The same things were measured in two ways. Each way mixes the same 12 hidden numbers, adds some noise and spreads widely along 7 directions of its own, which tell nothing about the thing.
Some things both ways: the first way, then the second way.
[  2  16  -7 -27 -31   5   3  14 -11  26  24  11   9   9 -29 -13  -6 -36
  24  22]
[-18  14   0  38  15   7 -11   0 -20  37 -19 -24   2 -16 -31  11 -23   2
  -4 -16   1 -10 -21 -40   1  -2 -11]

[-10 -19  21 -19  14  43  24  -9   2  10 -20 -15 -11 -22  54  16 -23  15
   4  62]
[  6 -26 -11   8 -35  -8 -15   8  20 -52 -10 -28   8 -17  32  24 -16  -6
  23  -3  -5   3   7 -24  21 -10  37]

[ 28  -4 -36 -24  -8 -28  -5  -4  -4  -3  10 -17 -12  10 -31 -28  36   8
  16 -40]
[  3   6   5  32   4 -23  -3 -13 -18 -13  11  -1 -47  33  -1  -4 -34 -22
   2 -14 -30  -6  -4   1  26  -1  17]

[  1  11  -3 -13 -38 -12   1  28 -14   3 -19  15 -10   4 -11   2  -7 -32
   6  -1]
[ -1  22  15  25   6   5 -17 -18   9 -28  -8 -21 -28  19  -1 -15 -18  -5
  15   1  -6  -1  15  33  25 -21  10]

[ 29 -34   9  -7 -17   7  32 -19  21 -50  -3 -12  24  -5   5  -8  65  41
  -3 -11]
[-11  29 -20  18  10   9 -14  -3  -1   9 -14 -14   9 -12   7 -28   4 -21
  11  -5  -3  -6  21   5   2  -5  20]

[-14  38   5 -11  22 -15 -54   5 -13 -30  -2  35   5 -17 -42 -11   4  30
 -21 -93]
[ 24   1   6 -26 -27   4  19   1  11 -46  31  10  -2  25  42   8   4   2
  20 -22 -13   7  11  30   2 -12  19]

[  0  -1  27  -5   1   7  20   2 -12   4 -18  25   1   0  21  15  13   9
  31  19]
[ 13 -21   5 -10 -12   4  17  19 -20  23  16  34   5  19 -12  -6 -11   8
 -11  14 -19 -23 -15   6 -13  16 -19]

[  9   3   0 -41  -2  13 -18 -13  21   7   4 -13  17 -14 -19  -7  15  23
  -3 -10]
[  0   5   6  -7 -12 -10  20   1  21 -28  13  -5  -3  21  30   3  -5  12
  10  -9 -15  22  22   0  -3  14  23]

[-24  12 -18 -32  37  -3 -24   7 -24  19   4  -7  11  -7 -24 -46 -34  -8
 -23  -7]
[  1 -35   5  -6 -22 -40  27  -2   4 -34  19  32 -33  25  21   0 -12   8
 -30  -1 -28 -11 -23 -16  14  10  -5]

[  3  31 -11  -2 -17 -45  -5 -11  -8 -24  18 -12 -21  11 -49  -1  -8 -20
  17 -18]
[ -4  -3  26 -13   4  17  41  25  -8  28 -22  -4  29   0  24  27  13 -18
   2 -27  19  -8  29  14  -9 -29  -4]

[ 11   8 -21   2  11 -19  15 -27   1  17   9   3  30 -22 -23  -7  12  35
  -9 -29]
[  2 -11 -14  -7  16 -15  24   6  -5  -2 -14   1  27   5  18  -2   6 -19
  26  13   8 -16   6  21 -10   3  -4]

[ 38 -17  -6  -3  22 -10   9  -8  30  25   1 -61 -10   2  31  -3  47   1
  13  13]
[ -4 -24 -29  -8 -17 -40  13   3  12 -29   7  10  13   9   6  27  -6  28
  11   7  28   7  -7 -17  22 -11 -10]

[ 12 -17  -4 -33  -2  26  35 -16   1  30 -35 -55 -38  -1  22  -3   8 -12
  24  47]
[  6 -14   7 -14  -7 -31  24  17   8  32  19  48 -10  30 -17  -9  -5  -2
 -34  -5 -29 -20  -1  16   4  14 -18]

[ -9  12  47 -27 -16  15  -6 -18  13 -36  16   9   9  -2 -14  19 -14  26
   9   9]
[ -8  -9  34 -12 -27  -5  17   3  13 -10   9  -3 -10   8  31  19  14  -6
 -30 -38 -20  -1  -3 -19  -4   8  23]

[-29  25  -1  18  13  28  -9 -45  -7 -17  16 -13  15 -25 -36 -46 -26  10
 -45 -11]
[ -3   0  23 -17 -17 -10  29  17   1   6   3  27  15  29 -11   7  -7   1
 -21 -11 -20  -2 -23 -16 -20  11  -7]

[ 10   4  29  -9 -33  -4  -4  15  -6  -3 -44  27 -25 -26  -3  40  -1 -15
  11   5]
[ -4  16  -9  16  12 -21  -9 -29  19 -39  -4 -16 -12  -5  25 -18  10 -32
   5 -13 -12 -16   5  40  21  -9  14]

[-19  -2   1  28 -16  54  10  15  -2  29  29   7   8  13  35  16 -44 -21
  -7  57]
[  2  -2  37 -16  -3  13   3  17  25   3  -6  20  -9  14  -5  13  -3  -2
  -8   5   0   7  10  17 -13  13  10]

[ -7  -1 -24   2 -22  45  25  18 -34  15   2  -4  -9 -22 -17  27 -35  18
 -32  33]
[  0  11  14 -18  -6  42   6  15   4  -8  23  42  12  -3  13 -10  15   8
 -30   2 -10   8 -12   8 -35  22  11]

[ -9 -19   3 -38 -21 -10   9  -4  16  16 -54  -8  -8   7  -2  21  11 -19
  29  -5]
[-15  12 -18   2  11 -12 -16 -10   0  10 -10 -15  38 -31 -14 -28  15 -11
   0 -23 -27 -18   0 -17  22  -3  -6]

[-13  20  18 -21  -5  17   2  -7 -20   6 -18   5  -7  -7  -7 -34   3  10
   0 -29]
[  5  -6  20   5 -40 -17  12  11  19 -22   4   0 -31  33  18  13 -15  -1
 -12 -18 -20  -3 -23 -31 -15   6  31]

[  0   5   3 -46  -7  16 -12   6   4   8 -16  13  14 -32 -10  10   0  16
  -8 -16]
[ 12  -4   2 -16 -24 -10  20   5  19 -42  21  30   3  19  24   4   6   4
  -9  -6 -20   9  27  24  -3   7  25]

[ -3   6 -13 -26  -5   6  13   5 -10  27 -30 -15  -7  -4  -4   0   5  26
  -8 -26]
[  7  -6  23  -1 -10 -11   5  -4  29 -39  18   5 -48  36  32 -18  -1   1
  -5  -1 -25  -1 -14   7  -1  14  28]

[-28  36 -45  -9   6  25 -11  -1 -18  50  27   8  45 -15 -27 -51 -17  19
 -36 -43]
[ -3  -2  -7  -6 -17   5  15  19   3  -6 -15  -2  41  -5  -5  15  -8  18
  11   5  12  -1 -25 -30 -25  -3 -11]

[ 24   1  -8  38   5  -7  15  -1   4  32  -3 -20  -4   8  -6  26  28   1
   4  -6]
[ -4  19 -20  -3  25  25  -8   1  -4  10  -4 -27  39 -16   2 -15   7  20
  51   8  16   9   2 -11 -16   9  -1]

[-15 -15   4   2  31  20  -1 -32  24 -14   5 -16  24  -4  26 -14  -5  35
 -17   2]
[ 13 -15   3 -31  -8   7  16  37 -15  30  14  28  36  32 -20  20  -8  15
  22   8  15   6  21  14  12 -10 -12]

[-23  10 -22 -22  27  -9   7  12 -32  20 -30 -15 -28 -46  -7   1 -51 -13
 -27   3]
[ 16 -22  -6 -27 -23  14 -20   6  -8 -21  32  28  20   5 -10   8   3  30
  10  14  12  -5  -6  24  27 -10 -15]

[ -5   4  -5 -36  12 -38 -32 -32  17 -35 -15  15  15 -46 -43 -36  22  -7
   3 -65]
[ -3   8 -14 -12 -15 -19 -10  -2  12  -8   8  -7  28   4   3   0   5  -7
  17 -12 -15   9  34   7  15  14  22]

[ 11  13  -9  37   9  18  -9  17  31  28  21   2  18  20  59  18  23 -14
  16   4]
[  6  -6  12  33  17  15 -26   3   8 -19 -30 -31 -15 -17 -16  23 -32  -2
  35   1  11  -4  -2 -10  22 -28  11]

[  4  -9 -27   1  -2  24   4 -12  13  15   4 -18  -2   3  -6   1  14  -7
  13  19]
[  0 -18  16 -11  23  -7  36  26  14   0 -17  21   5   1  15  30 -12 -21
   5  -5   1   6  -5  -7 -19   7   4]

[ 21 -10 -19  17  17 -22  19  -9   2   5   8 -11 -11   5  -6  16  13  17
  11 -17]
[ -8 -27  -4 -36   0 -20  28  22  35  -4  16  41  13  -2  46  12  38 -18
 -26  -4   4   4  -1  -1 -22  34  26]

[-18  -4   0  32   3   9 -34   6  26  26   8  32  30  37  13  21 -10   7
   2 -22]
[-11  13 -10   7  15  -2 -29 -13  -5 -11   7 -26  23  -8 -18 -20 -10   3
  21  -7 -24   5 -22 -23  26  10   0]

[-21  21  23 -16  13  23  -2 -21   7  -9 -17  13  19 -37  -7   8  -8  20
 -10  -6]
[  3 -10  -7 -18   0   1  13   3  33 -30 -23 -25  36 -39  47   5  21 -15
  27 -15   1 -10  12   6  -9  -9  11]

[-15  17 -13 -65  -4  -7   4  -8   1  14 -27   3  23 -16 -16 -24  18  24
   9 -55]
[ 17 -11   3 -16 -28 -17  14   6  20 -27  18  15   4  24  11 -11  -2  13
   1  -3 -31  -8  14  18   9   0   5]

Other things, the second way, with their names:
<507>: [-10 -14  -7   1 -11 -42  -5 -15  -3  -6  30  10 -28  34  -1 -15  -3   9
 -20  -2 -12 -12 -32  -6  40   7 -14]
<393>: [ -5  -6 -32 -12 -10 -17  12  -2  16 -54  19  -4  22   9  34  -1  -2  27
  25  12  16  20 -18  -9  13  -2   0]
<423>: [  3 -14  35 -34   3  28  39  29  -7  13  -5  18  32   1  18  20  10  -2
  -3 -17   8  -2  11  16  -4 -24 -17]
<381>: [  3  -3  46  -1 -33   8 -19  -7  20 -30  27 -13 -51  31  20   5  -1  11
 -15 -20 -39  15  -9 -26 -10  41  55]
<260>: [-14  -4  -4   8  14  -5 -15   3  -8 -20   3 -12  20  10 -14  15 -15   4
  19   2  14  15 -18 -13  45 -19  -2]
<19>: [-13  11 -11  10  -6  -9 -27 -27  18 -37   6 -35  -7  -8  24 -43   3  -5
   4   1 -29  -7 -21  -5  21  15  10]
<43>: [ -1  -4  28   9  -9   4   9  -3  -4 -31 -20  -5 -13   4  27  -5  10 -31
  -7 -12 -27 -19   1 -11 -25   7  40]
<16>: [ -8  -3  42 -25 -26  14 -11   8  10  22  16  22 -11   2  -2   0  19  -6
 -47 -27 -32  -3   7  -7  -5  29  19]
<72>: [-21   3  -6   3 -20  -8  -3   0 -21   1   0  11   9  -4  -5  11   2   0
 -23 -18   0   0 -17 -49  -1   6   9]
<464>: [  7 -24  -3  -2 -15   8 -12  10 -19 -13   2  -4  21 -11   0  29  -2   3
  17  -8  12 -10  -3 -12  21 -18   6]
<114>: [  3  -8  12 -38 -12  19  42  19  19   2   0  12  26 -19  61   4  30 -14
  -9 -24  -1  -7  22  24 -25  -4   2]
<90>: [-34  26  13   7  21  -1  17  -8  20  29 -14  -9  -4 -12  24 -42  25 -15
 -39 -12 -21  -8   2  -3 -25  31   1]
<245>: [  6   1   7  31   5  -6 -15 -16   7 -35  -9 -34 -40   2  23  14 -10 -22
  22 -24   0 -12 -11  -1  19 -23  29]
<312>: [ 14  -6  23   0  -4  11  15   0  -2 -27  12  14 -26  34   8   5 -30  16
  16  22 -11   7  -3  23 -15  17  -1]
<79>: [  8  -2   5  -4  -1 -32  22  -1   3 -20   8  -9   0  46  10   8 -13  -8
  29 -11 -12   0  -8  10  11  -3   7]
<591>: [ 14 -10  19   2 -19   0   7  -5  11 -51 -12 -17 -19   2  34  33 -13 -12
  25 -18   4  -3   6  10   1 -21  22]
<376>: [  1 -18  12   6  -4  -8   1  -2 -31   7  14  12 -20  23 -17   1 -21   8
  -9  -3 -11 -20 -32  -7  27  -8 -27]
<229>: [  4 -21  22   4 -28  25 -23   9 -16 -26  17 -13 -14  27  -3   7 -40  33
  17  28  -4  13 -21 -15  24   6   2]
<47>: [ -5   6  40  -2 -12   3  30  19  17  -8 -25  14 -18  39  14  17 -12 -20
 -11   4  17  -1  -5  18 -23 -14   9]
<129>: [ -8  -3 -27  18 -10  -7 -13  11   8 -20   4 -21   1   5  19   0 -23   7
  23   9   5  19  10 -25  29  -4  26]
<303>: [-13  12  -2  11  -6  13   0  -8   3 -21 -35 -49  19 -31  35  -5   4 -13
  25 -16   6  -7  12 -14  -1 -22  12]
<352>: [ 15 -16  18  -8 -30  16 -11  10   9 -25  28  22 -23  24  -2  20 -21  35
  -2  15   3  13   7  15  16   2   7]
<196>: [ -9 -12  -1 -11 -17 -15   2  18   6  -7  29  18  13  28  -9  24   0  31
 -10  -6  10  24  -8 -30  25   3  11]
<236>: [ -9  -5   6   0   8  27  -7  15  -4  22  17  14 -15   1  16 -23   1   3
 -17  11  -9   4   4  -4   1  23  11]
<204>: [ 10 -10  11 -16 -14 -17  30  30  23  -3   0  27   0  29  10  34  -6  -4
   3 -14   9  11  24   3  -6 -10  22]
<21>: [ -8   8  12   3  -5  -6   5   1  27  -7 -22 -11  12 -22  17   2   6 -39
 -18 -30 -22 -20 -18   1 -12  -3  11]
<26>: [  2  -1  16 -20  11 -13  40  30  11  40  -7  43  -3  30   8   1  15 -28
 -14 -10   1 -10  30  24 -20   3  10]
<218>: [  0   8  34   5 -11  21 -12   4  23  -1   2   5 -28  -9   6  12  11  -4
 -26 -26 -22   2  -5 -26 -37  30  44]
<74>: [  8  -7   6   7 -19 -14  12  12  -6 -22  10  25 -17  34  -8  33 -23  11
   2  -4   3   9 -17 -28 -12   4  20]
<422>: [  7 -12  20   8 -12   4 -19  -4 -12 -18  10 -13 -25   6   2  17  -6  -6
   6 -28 -17 -12 -40 -38   8  -1  22]
<572>: [ -5  13   7  13  -7   9 -10  -5  16  -4 -22 -41 -13  -6  39 -14  14 -25
  20  -8  -5  -9  27   0 -19  13  46]
<370>: [  1   6 -20  17  23  17  -7   6 -10  11   0 -21   8 -12  10   5 -20  -6
  35  -1  16   4  18  14  26 -19  -2]
<470>: [-27  11 -25  17  -3 -18 -17 -22 -15 -13   6 -15  13 -11 -11 -25   8  20
 -13 -12  -7  -7 -30 -46  28  -6 -10]
<469>: [  4 -15  28 -17 -13   4   9  12  14 -11  27  29 -38  48  26   8   4   4
 -11  16   5  11  -7  17 -17  32  27]
<101>: [  7   8  -5 -13 -28  21  -8  16 -18 -11  31  24  14  39 -15  27 -16  38
  24  16  29  34  11  -4  -2   5  15]
<577>: [ 12  -7   9   1  -2   1 -28 -19   8 -48  12 -31 -20  -4  27  -4  -9 -11
  39 -14 -34   8  26   7  30  12  39]
<362>: [-13   8 -18  -8  -7 -10 -22 -12   7  -4  12 -18  20   4  -7 -26   4  24
  13   8   2   0 -14  -4  27   4 -17]
<374>: [ -9 -28  -5 -13  -1 -14  27  19  19 -17  11  10  15  -3  40  16  -6  -3
  -9   4  -8  15  -7 -13   2  24   8]
<289>: [  2 -21  25  -5  14  -1  44  30  21  22 -16  16 -16  -1  42  22   9 -31
 -13 -18  -5 -10   9  -7 -39  17  28]
<440>: [-15  23  -4   7  -3  -3  -9  -8  15   6 -13   0  -6 -17  16 -23  20 -32
 -21 -24 -11 -17   3   0  -7   0  21]
<517>: [ -4  15  21   7  23  44   4  23 -15  37   0  -1   2  11 -12  29 -21   8
  18   1  31  20  -3   2 -13  -2  -4]
<530>: [ -6 -21  15   9  18 -31   4 -14  -1 -42 -16  -7 -14  17   8   4 -19 -25
  18  13 -19  -2   4  12  22  12  10]
<252>: [  2   6  25 -17 -16  26  12  35  39  -7  30  29  -9  32  20  29  -9  17
  -9   4   7  46   9  -1 -30  32  42]
<315>: [  1 -14  28  -8  -9   3  10  13 -17 -37  20  43 -13  42 -13  24  -6  22
 -13   2   4  17 -26 -30  -1  -1  18]
<149>: [ -8 -14  -7  19  21   9   0  -3 -24   2 -13   2  -5 -28  14   0  -1 -21
  -6  -4   3 -24 -17  -8   8 -12  -6]
<139>: [ -6 -20  30 -20  -8  29  49  39   7  -6 -24  21   5   7  55  35   2 -15
  -6  11  35  12  20   7 -37  -7  18]
<335>: [-18 -11  35  10  14  16  13  21 -24  25   7  39 -24  28 -12  26 -11  -7
 -43   5  15   4 -35 -16 -10  12   0]
<402>: [  0 -28  -4 -11  -9 -24  18   6  -6 -34   4   6  18  29  14   5 -16   0
  14  23   6  -5 -16  19  30 -14 -19]
<188>: [-11  -1  -6 -28  -6  -4  21  25  -9   0  27  61  48  29 -15   1  16  11
 -29  11   1  16  12   8   3  11   2]
<93>: [-16   3  -5   1   7   2  -9  11  40   9  -7  -1  -8 -20  18  -3  12  -5
 -13  -4  10   7  -4 -15  -6  15  19]

Some of these things the first way, each followed by its name:
[-15   2  28  22  25  19 -19 -32  18 -42  20 -23 -19 -23  15   0 -34  -9
 -21  33]
<16>
[ 28 -15  -9  20 -40  30  45  21 -29  17 -12 -33 -75  18   8  39  -7 -41
  29  77]
<252>
[ 12 -12 -16  17  -5 -36  18 -15   3  -5 -13 -10 -11  21   8   7  14  16
  18   3]
<402>
[ 16  25   8   8  12 -12   2 -13  -5 -10  11  10  -1   1 -16   2  25  -3
  26 -18]
<289>
[-11  16 -74 -39   8 -29   4  -6 -38  29  12 -19 -18  -9 -66 -34 -40 -22
   5   2]
<374>
[  6 -13 -38  28  -6 -17  25 -17   0  27  26 -27  -5   4 -15  10 -33 -26
  -1  47]
<530>
[  0  -7 -14   8 -20   8  24  10 -27  -1   9 -13 -13   6 -17 -16 -13 -13
 -17  -2]
<440>
[-13 -14   9  -6   9   8 -23   5  28  33 -15   2  25  15  36   0   6  23
  -7 -10]
<362>
[ 30  25  24  29 -15  -7  15 -17  11 -47  25   3   1 -15 -11  11  55  -6
  23 -25]
<218>
[  9  11 -24  55 -17  16  -4   7  -7  26  12 -26 -34  18  29 -12  -7 -10
 -18  12]
<47>
[  1   8 -15  -6  21  -4 -40  16   2  -1  15  25  12   0  -1  -4  -3   1
  -1 -14]
<370>
[ 11  -9  12 -36  17 -18 -20  -7  38  -1 -26  11  10 -25  35  29  39  41
  25 -36]
<464>
[-29  13   4   6  -5   6 -28  17   6  -4  18  25  12  38   0  29 -31   5
   6  -1]
<423>
[ -4   0  45  20 -22  -1   8  12  -3  -8  -5  62  25  11  13  43   7  19
  16 -14]
<43>
[-14   9   1  46  19   7 -20  44 -37  55  -7  12 -25  33   3  22 -57 -29
 -19  25]
<393>
[ 12  10  36  -8  -4  11  -8   6  -1  -3 -29  10 -23 -23  11  31   3   7
   8  -2]
<245>
[ -9  -5   2  -9   8  -2  -5  -7   3 -16  -8  11  14   2 -10 -30  10   1
  -5 -30]
<26>
[  3 -12  28  17  14   0  18 -32   8 -54  16  -9   0 -11 -10  22  -7   2
   3  29]
<577>
[ 16 -34 -21 -26  10  -2  17   1   9 -14   5 -16  16   9  13   0  27  42
   7  12]
<236>
[ 27  -7 -10  28   7 -52   6   7   4  12  23 -24 -13  59   8  -2  24   4
  23 -17]
<507>
[ -6   6  45 -31 -21  11  23 -12 -23  -8 -36  -4 -47 -33 -20  27 -30 -17
  13  37]
<381>
[-19  -7  44 -24 -12 -24 -14  25 -14  -5 -53  36 -23  18  -7  18 -24 -47
  31   9]
<196>
[  0 -36 -34 -70 -27 -15   7 -12  23  -6 -39   0  27 -25 -21   4  26  40
  -7 -37]
<188>
[-34 -19 -10 -40  16  24 -18  31 -20  33 -12  28  20  13  16 -25 -46   0
 -15  17]
<129>
[ 39   7 -23   4 -14 -31  30 -53  17  -1  -9 -57 -23   0 -36  -4  52  35
  16 -47]
<79>
